All groups share one centre, and each spreads out both ways along 15 directions, with some noise.
Some rows, each with its group after it:
[ 14  -1  16  -1 -12  43  -4   4 -15 -54  -9   5   0   5   5 -10   3  -4
  17  25  -7 -19  33 -31  31] -> (1)
[-42 -22  -5  -9   5   5 -17  -6   1  34   5 -17 -21 -12  -2 -31  -2  16
 -38 -23   9  25  -5  36 -17] -> (0)
[-10  -8 -36  -1  13 -29  -7  10 -13  12  41  35   7   6 -54  -7  -2  -8
  -5   5  37 -12  54 -25   3] -> (3)
[-55 -55  73  13  16  33  20  -6  15 -19  39  10 -36  -9  29 -28  -1  32
 -29 -19  12 -16   6  -8  -1] -> (0)
[ -9  21 -22 -22  -2 -18  12  -1  28  45 -41  36   6  25  38   0  26 -40
 -39  23  45   8 -18  11   0] -> (2)
[-15   5 -29   0  -8  15  15   1  -6  24 -13 -27   4  15 -24  -2 -14  16
 -18 -11  -5  32   4  32  15] -> (1)
[-33 -62   4  19  -5 -45 -27   6 -12   2  38  18 -21  -2 -35 -18  34 -16
  23   6  12  14  -9 -15 -13] -> (1)
[ 60  -9  -5 -16 -10 -25 -31  -2  14  23 -38  25  -8 -29  -8  22 -24  22
   9  20 -37  12  23  55  -3] -> (2)
[ -3 -11  18   7   6 -43  16  35  11 -27  19  35 -31  13  37  50 -39  19
   0  17  -3 -18  -9  -4  -3] -> (0)
[ -8 -33 -30  -6 -20 -33  -9   0   3 -42 -19  -3 -24  25  -4  -1  22 -35
  -9  39  -5  70 -55 -47  32] -> (3)
[ 13  22  -2 -29  32  -4  12  13  11  -9  15  -7 -20  -2  -2  13 -11  -2
  21 -11 -11 -39  -6  40 -47] -> (3)
[-38 -13  24 -33  14  42   7 -11  19  -5  13 -43 -32 -25   7 -33  -5  31
 -32 -41  33  13 -33 -41  41] -> (0)
[-13 -27  33  -1  31  41   4  27 -49  -6  32   5  13 -11  27 -12  26  -6
  10 -21  19  -2 -51 -51 -20] -> (1)
[-31 -27  -4  20  10   4 -11  34 -39   0  12 -18  -3   3 -38  -8  28 -21
  14 -28  31   1 -47 -58   1] -> (2)
[ 26  -1  -9 -20   4 -31 -17 -61   5 -22   3  32 -43  -6 -20  -5 -26   6
 -23 -13 -11   6 -18  12 -41] -> (2)
[ 22  30 -17 -35 -39 -22 -17 -37  38  27 -30  27 -19  27   6   1  -6 -46
  28  47 -30  12 -15  63 -49] -> (3)
[  6   1  16  14  35   8  54 -10   7  21  29  24  19  -6  -7  26 -34  43
 -41 -42   7  -5  -7 -25   2] -> (3)
[  5  11  25   7  -1  40  17   2 -30 -25  44 -10  23  -5   9  -9   3  -1
  46 -13   9 -21  20 -41  15] -> (1)
[-17 -15 -16  -8  22 -16  24  12  -8  -6   6 -10 -29  14 -12 -15  35 -37
  -4 -31  40  18 -39  -1  -2] -> (2)
[-19  10 -35  13  -4 -41  49 -38  19 -13  23 -23 -24  -1 -35   6  -4  30
 -15 -37 -14   2  26  28  24] -> (2)
[-44   2 -23 -47  31  14   7  44   6 -42  18 -14 -50  41  18 -18 -15 -22
 -28  26  19  -2   4  24 -20] -> (3)
[ -7   9   0 -16   7  32  27 -13  31  32   0  30  37  24 -10  -5 -23  21
 -48  32  24  18  31 -36  34] -> (3)
[-20   4   2 -30   2 -16  -4 -10  21 -25  10 -50  -4  23  -1  -2   6   6
  28  33  -5  16 -53  -9  -3] -> (3)
[ 16  -3 -34 -21  49 -46  -5  54  -2 -25  29 -30 -19 -23 -19  18   9   7
  29  -7 -17 -26   9  35 -27] -> (3)
[-10  14  -1   0   4  19  -2 -28 -21  42   0  -2  30  19 -22 -28  15   5
   2  -6  24  -2  20  46 -26] -> (0)
[-22  17 -28  -9   0  -8 -24  -9 -16   5  22 -49 -13 -15 -49  -2  -9  -5
  22 -39 -15   4 -63 -34 -31] -> (2)
[ 35  38 -10  31 -35  -6  36 -45  -2  -3 -44  30 -10  11  -9  25 -27  -3
 -22 -44  17  -6  15  -2  41] -> (1)
[ -9  -9  14   5  30 -29  18  18   1  41  11   9  27  27 -15  22  20  -6
  27  10  19  -8 -57  10 -47] -> (1)
[ -4 -15 -21  13 -26  -6  -7  13 -31 -19 -15 -12  18  27  26  -9  36 -28
  13  41  -7  51  -5  10  21] -> (0)
[ 20   5  -4 -15  18  12  29  12  17  20 -52  23 -13  -5  41  24  -7   4
 -54 -12 -10  11 -36  30  -3] -> (1)
[-26   4 -40   3 -14 -66  -4 -19  17  10  -6 -11 -28   2  -4   7  15  -6
 -19 -10  -7  13 -23  24 -12] -> (2)
[ 10  46 -38  -2  -6 -37  13  15 -22 -33  13 -23  35  39  30  44 -20  15
  18  45 -12   2  -2  -3   8] -> (0)
[  7   6 -70   0 -15 -11 -15  -1 -26  21 -12 -28  40  19 -36 -13  13  -7
   0  35 -25  65  27  47   6] -> (0)
[ 36  -4 -17 -41  -2  26   2  -8   6  16 -31 -12 -20   4 -34 -20 -14  -8
   6 -11   3  47  -6  47  15] -> (2)
[  2 -50 -31  10   8 -23 -39  54 -45  -4  16  -1   0 -20 -10  -3  34 -23
  29  22 -39  29  -3  25 -33] -> (1)
[ 12   4   6  34  -1   6  24  -2 -38  14 -27   6  19  37 -38  19  -3   4
   6 -32  44   1 -18   0  14] -> (1)
[ 51   5  10  -8 -14   8  25 -31   0 -17 -18  31  -2  -5 -14  -9  34 -26
  39  -8  20 -13  11 -19  38] -> (2)
[ 18 -19  18  27  16  10   3  -9 -20  40 -11  17  30  -7 -61  10 -13  46
  -6 -24   0 -11  18  18  -8] -> (3)
[  4  -3   5 -49  23  29   5   4  24  42   8  10  12 -17  38  -9   0   3
 -11  23 -30  25 -35  23 -38] -> (1)
[-12  -9 -35  -5  -2 -59 -28  42 -15  28  37   2   9   1  18  18   5 -39
  25  17  12  36 -48 -26 -26] -> (0)
[ 21   0 -11 -21   5  24 -34  29 -36  52  25  32  22 -15 -11 -15  -5 -36
  26  -1  30  14   1 -18 -29] -> (0)
[ -9   8   6 -26  -2 -32  10 -16  37 -45  43 -65  -3 -23  63   5   5  30
  22  24 -37  23 -33 -17  24] -> (0)
[ 34 -34   4 -12  47 -20   3  38  -8  20  23  27  35   0  -5  21 -24  32
 -16  23  13  30  10  12  -6] -> (3)
[ 21 -24  34  26   0  34  45  12 -14   2 -12  43  14  38 -34   3   7   3
  27   7  26 -16  51  29  24] -> (0)
[ 25 -36 -17  21  17 -28   9   6 -22 -17   7  18 -34 -31 -19  19 -20  21
 -25 -49 -32  20   2  31 -11] -> (2)
[-15  -6  -8 -37  45  -2 -22  12 -25 -13  13 -70  -7  -2  -8  -6 -30  63
 -22 -15  23  25 -38  11   3] -> (3)
[ 11 -21  -6  -8 -41 -23 -17 -27  24  24   4  28 -19  -8 -39 -24  21 -30
  49  21 -17  13  37  30  -1] -> (1)
[-52 -30 -16  20  -9 -25 -39  38 -28   0  27  18 -23   6   4  -7  14 -33
  -4  12  -1  -6  -5 -13 -37] -> (0)
[ 20  -4  -1  21   3  14  20  10 -28 -22 -16  -4  27  34 -24  19 -33  31
 -10   6  17  23  27  -3  44] -> (1)
[-21  -4 -19 -17   2  19  13  -2   2  36 -38 -22   5  29  -4  -4 -13  20
 -47   8   6  61 -41  25  12] -> (1)
[  0 -10 -29   5  22 -23  18  37 -29 -13  58  -1  -2  -5  13 -11  34 -41
  36 -11  -4   0  30  41 -28] -> (2)
[  5   9  12 -26  24  42  18 -46   3  13 -27 -23  31  16 -33 -38  27  25
 -25  -6  47   8  -4  -1  29] -> (0)
[ -4   7 -15 -16 -34  15 -64  13 -10  32 -53  26   7   4  28 -14  11 -24
 -16  56  -3   4  14  13 -11] -> (2)
[  8  -4  -8 -13   8  27   2  49 -17  13  -5 -19  18 -15  35   1  12 -15
   9   1   4  29 -14 -11  23] -> (2)
[-36  11 -23 -20  14 -35 -32 -40  18   5  27  -2   4  12 -37  -1 -36  36
 -43  30  -1  -3 -11 -38 -35] -> (0)
[-43 -17 -33   8  30 -44  -8  23 -36  14  29 -15   6  19 -29 -10  21   5
 -21 -15  58   6  -3   3  -9] -> (2)
[-31  -9  -4 -34  26   3 -37   5 -24  -8   8 -63  11  16 -20 -15 -20  59
 -13  23  26  21 -24   1   4] -> (1)
[-12   4  -8 -30   6  28   8 -20  10  51  43 -12  32  -6 -27 -18   9   0
  35  15 -34  20 -34  -1 -47] -> (1)
[  2 -33   6   4 -11  -4 -17  -4  10  23 -41  22  11  18 -39  15 -27  32
 -37  29   8  43 -27 -40  32] -> (2)
[-47  -2 -18   9 -19  32  -7   0 -13   3  -4 -32   0   3 -28 -30  15  11
 -18  -8  12  -1  26 -20  38] -> (3)
[-20  -7   0 -36  -4  11  18 -12  28 -28  -7 -36 -18  26  -3 -20  -1  13
 -12  22  32  40 -22 -31  64] -> (3)
[ 30   2 -25 -43  59 -21 -17  47   0  12  -2  23  11   5 -12  11  -7  -5
 -19  26  30  -9   1   8 -29] -> (3)
[  1  37 -47 -44 -20 -21 -30  -4  17  23  -1  -4   4 -19  56 -11  10 -32
  -8  28  -2  22  -5  -6   1] -> (3)
[-11   4 -60  24 -25 -14  21  -4  -4  23 -23  -9   8  23 -43  16  -9  -7
 -26  -3 -34  53  -4  21  10] -> (1)
[-24   9   8   1   1  -6 -22  12 -39 -25  16 -33 -10  -8  63  -6  18  10
  14  -5  -6 -26   2  43 -27] -> (0)
[-85 -13   8  41 -20 -12   2  -9  -2  14  34  31   3  36  22   0  -3  -8
 -43  21   1  -5 -13 -36 -33] -> (2)
[-20  28 -49  12  11  -8 -14 -14 -53  -9   0 -33  39  32 -33  -8   6  27
 -20  13   3  -4  24  23 -21] -> (0)
[-63  20 -32 -26 -42   5   2  -3  17 -22  19 -14 -39  30  15 -45  39 -68
  19  26  40  -2  14 -30  30] -> (3)

New rows. What belongs after each?
[ 14  -3  18 -20  28  -4   8  -9  10  21  15  38  13   2   0   3 -28  31
 -30   5  40  -4   8 -17   2] -> (3)
[-11  -2 -31 -12  19   5  14  35   5  12   9 -13  14  -2 -13   1  44 -33
  16  15 -27   3 -34 -15 -21] -> (1)
[ 22  15  -5 -26 -10 -51 -50 -39  10  12  17  30 -11 -29   4   3 -27  26
   5  17  -8 -25  31  24 -34] -> (3)
[  7 -50  23   1 -36 -27 -61   3 -23 -19   3  -1   0  -6  26 -11   8  12
  42  58 -18  35  11  18  11] -> (2)
[-17 -33  35 -15   2  46 -49  44 -38   6 -19 -23 -28 -10  20 -28  14 -24
  27 -14  29   4 -47   2 -17] -> (2)
[-12 -40  -5   5  10  -5 -35  36 -36   2  28  -8   0 -13  25  -2 -28  30
 -15  16 -23  38  21  39 -21] -> (2)
[ 25 -10 -17   9 -25 -13 -19   4 -28  29  18 -18  24 -13 -41   1   1  -9
  70  -5 -20  35  -2  20  -4] -> (2)
[ 17  -7  -3 -13  -1   8  -9  -8 -31 -47   2 -11 -36  -7  -5  -5  -8  -4
  19 -22 -12  10 -25   2  -6] -> (3)
[-10  24  -5 -10  27 -14 -23 -15 -24  30  33   7  25  -5  -7  -8   7  -1
   3 -14  29 -36 -17 -12 -60] -> (0)
[ -2  -3 -44 -12  -2  -2   8  57   1   1  16 -18 -14 -31  31  13   6 -34
   2 -11 -27  42 -15 -20  22] -> (0)
[-41  -3   7  11 -31  28  10 -15   1 -39  28 -16   2  12  31 -20   2  24
  -6  33 -22   1  54  -9  39] -> (2)
[ 11 -19  25   7  36  27   2  22 -28  -4  25  62   9  -9  32   7 -21  13
 -34  -1   8 -24  31  -8 -29] -> (2)
[ 39  31   1 -34  -1  -6   2 -43  43  19 -30  -3   0  -1 -20  17 -33  34
   5  17 -43  -5  -7  53 -26] -> (3)
[ 11 -25   8  -2 -17  32  13  38  -4 -14 -18  12 -24  -2  13  -5   4 -18
  13   2   1  20  19   5  45] -> (0)
[ 10  43 -44  -7  -2 -41   7   3 -10   1   8 -25  32   8  43  24  11  -8
  14  20 -18  14 -20  22 -15] -> (0)
[-21   0  33   8  -9  22 -25 -45 -35 -36  35  11 -30  -7 -18 -30  -9  15
  16 -26   2 -55  22  -7 -36] -> (2)
[-11  -1 -22 -29  37 -18  -7   9  -4 -10 -22  -5 -53  -9 -14   0 -17  27
 -61 -38  42 -16 -11  13   3] -> (3)
[ 15  -8  29 -30 -12  14  -8   0   1 -51 -14 -18 -24   2  17  -1 -13  25
  25  21  18   3  -6 -26  57] -> (0)
[  3 -17 -19  -8  14   0   2  28 -30 -48  31 -31 -16 -25  31 -17  21   5
  11 -11  -7  11  37  27  25] -> (2)
[ -4 -13 -11   3  11 -29 -16   8 -13  14  -2  25   3   1  13  13  12 -15
 -14   8  -4   7 -50 -12 -40] -> (1)
[  0 -20 -34 -21  -9 -10 -60   0 -27  -5  13  -2  -7 -15  -5 -22 -35  24
 -30  26  -9  48  39  15   4] -> (1)
[-22  58 -31 -20 -32 -23 -52 -30 -31   7 -25 -18 -19  15  17   4 -23   7
  -5   4  12 -23 -17  31 -35] -> (0)
[-41 -37  12   9   6   9  33  12  41  21  31  12 -22  13 -80 -11 -10   9
   4  -7  14 -11  32 -10  16] -> (0)
[ -3 -27  13 -17   6  39 -10  -3  -6 -19   0  50  -4  26  13 -14 -20 -29
 -43  37   2  46 -41 -65 -14] -> (2)
[-18 -12  23  40 -14   4  28 -15  14  63  -7  34  19  -1 -19   1  12  15
 -13 -21  21 -14  30  14  13] -> (3)
[-39  13 -31  22 -18 -41  -5 -14 -24  20  15 -29  18   7 -26  -3  34   2
  12 -15  32  -3  -9 -26  17] -> (2)
[-15  -1  14   1 -13  29 -25 -35 -36 -31   3 -17 -19 -14   8 -24 -12  31
 -14 -18  -5 -10   8  -4   1] -> (0)
[-15  21 -46 -18 -13 -20 -23   6  20 -22 -26 -33 -15   8 -24   1  24 -15
   9  41 -44 -17  -2  13 -11] -> (1)
[ -3 -34  23  -9  14  32  10  25 -13  -7  10  -3   5   0  14 -10   9  12
  10  11  -7  20  -9   5   4] -> (1)
[-55  15 -38  14 -32 -16   7  -4  18  12  12  -4  20  37 -22  -9  25 -24
  -1  46  -8   0  24 -22   7] -> (2)
[ -4 -28   2  28 -32  22 -26   0 -21 -13 -37 -29  -2 -11 -23 -11  22  10
  19   8 -52  11   9  27  10] -> (3)
[-30 -19 -18 -17  37  13   0  -7 -13  -9  13  32  -2  45 -42 -19 -21  -3
 -72  13  44  29 -23 -54 -16] -> (2)
[  0   8  24  28 -31  39  32  12  11  16   0  25  27  -7  17   9   2  20
  23  17 -30 -41  82  19  31] -> (2)
[-39  -2 -15  28   3  -6  -4  21 -19  25   2   3  -5   0 -35   3   9   7
 -12 -24  10 -38  22  14 -18] -> (2)
[-39 -17   3  20  26  48  29  41 -39   9  23 -35  17  18  -9  -8   1  13
 -10 -29  13  16  -9   8  -2] -> (3)
[-34   9  26  10 -37  34 -15 -32   3  53 -13   9  21 -24  52 -28   7  25
 -34  -6  19   1  21  -7  28] -> (3)
[-14  11  -6 -35   0 -18 -13 -10  30  47 -13  16  15  21   3 -15  11 -11
 -15  36  58   6  -2  -7   9] -> (3)
[-17  10 -36  13 -11 -20  32   6  11  31 -18   9   3  31 -26   3  16 -35
 -20 -15  47  20  -2  -9  36] -> (1)
[-23   0 -56  22 -30 -28 -16   6 -33 -31  11 -41  -2  -9  -5  -7  40 -31
  21   0 -38  24 -12 -16   7] -> (0)
[ -8   7 -36 -30   7 -45 -23  11   9 -18  33 -46  -3 -24   5  -5  29 -11
  29  14  -3   9 -25 -35   8] -> (1)
[ -2  11 -51  -9  -4   9 -18  52   2  13   9   8  19  -9  21  -6  11 -32
  -5  46 -43   7  62  30 -15] -> (3)
[ -2  -4 -26 -51  14 -40 -32   6  23 -24  -9  25 -50  12   2  -8 -13  -9
 -32  38  25  -8  11  11 -10] -> (3)
[  3 -24 -13  -6  -8  47  32  61  15  27   2   7 -12 -22   6 -17  31 -58
  23 -16  -8  33  22   7  35] -> (0)
[  2  12  11 -58  12  19 -27   0   8   0  -2 -47   3  -1  18 -19 -19  43
  12  35  14   9   8  34  11] -> (1)
[ 40  -3  -3 -24  22 -21 -21  36  17  29 -31 -25 -14 -33 -53  23  -3  21
  42 -18  -4 -24  -6  41  -4] -> (2)
[ 30 -25  30  12  33  10   9  24   6  20   1  29  21 -18 -34  10  -4  40
  13  -2  -4 -43  62  35  -3] -> (3)
[-19 -32 -40   0 -13 -29 -54   9 -35  33  17 -20  -6 -21 -37 -27  16 -19
  13 -11   1  49 -16   8 -18] -> (0)
[  8  20 -11 -45   7  57   6   2   3   5  16 -23   9 -33  17 -27  12  -7
  17  -1 -25   6  -2 -16   4] -> (1)
[-16 -30  23 -14   2  33 -25   3 -36   4  20  27   3  -5  27 -35  23 -27
  -4   2  42  21 -30 -57  -2] -> (1)
[-35 -17  22  -6   5   9 -24  18 -10 -45  12  -1 -38   3  32  -5 -20  28
 -21  19  -7 -30  23   3  -6] -> (0)
[ 15 -30   2  11   8 -18 -15  16 -37   3  22  26   8  -6  23   6 -34  22
 -30  -9  25  40  17   3  12] -> (1)
[-36   4  -1 -29   8  16   3  29   5 -28   6 -20 -27   7  57 -17  19 -23
 -12  11  21  -3 -19  -9   7] -> (3)
[-24  -4 -19  -9   3 -38 -44   4  -6 -47  36 -41 -12 -14   3 -10  14  13
  22  35 -35 -18  11  -5 -21] -> (0)
[ 32  -4 -16  -9 -22  -8   4 -24  20  26 -26  15  26   8  -4  11 -12   2
 -12  33 -27  66 -23  -3  21] -> (3)
[-23  17  -5 -13   4   1  19 -16  11 -19  25 -34  -6   2 -17 -12  13   4
  18 -15  11 -13 -11 -29  16] -> (2)
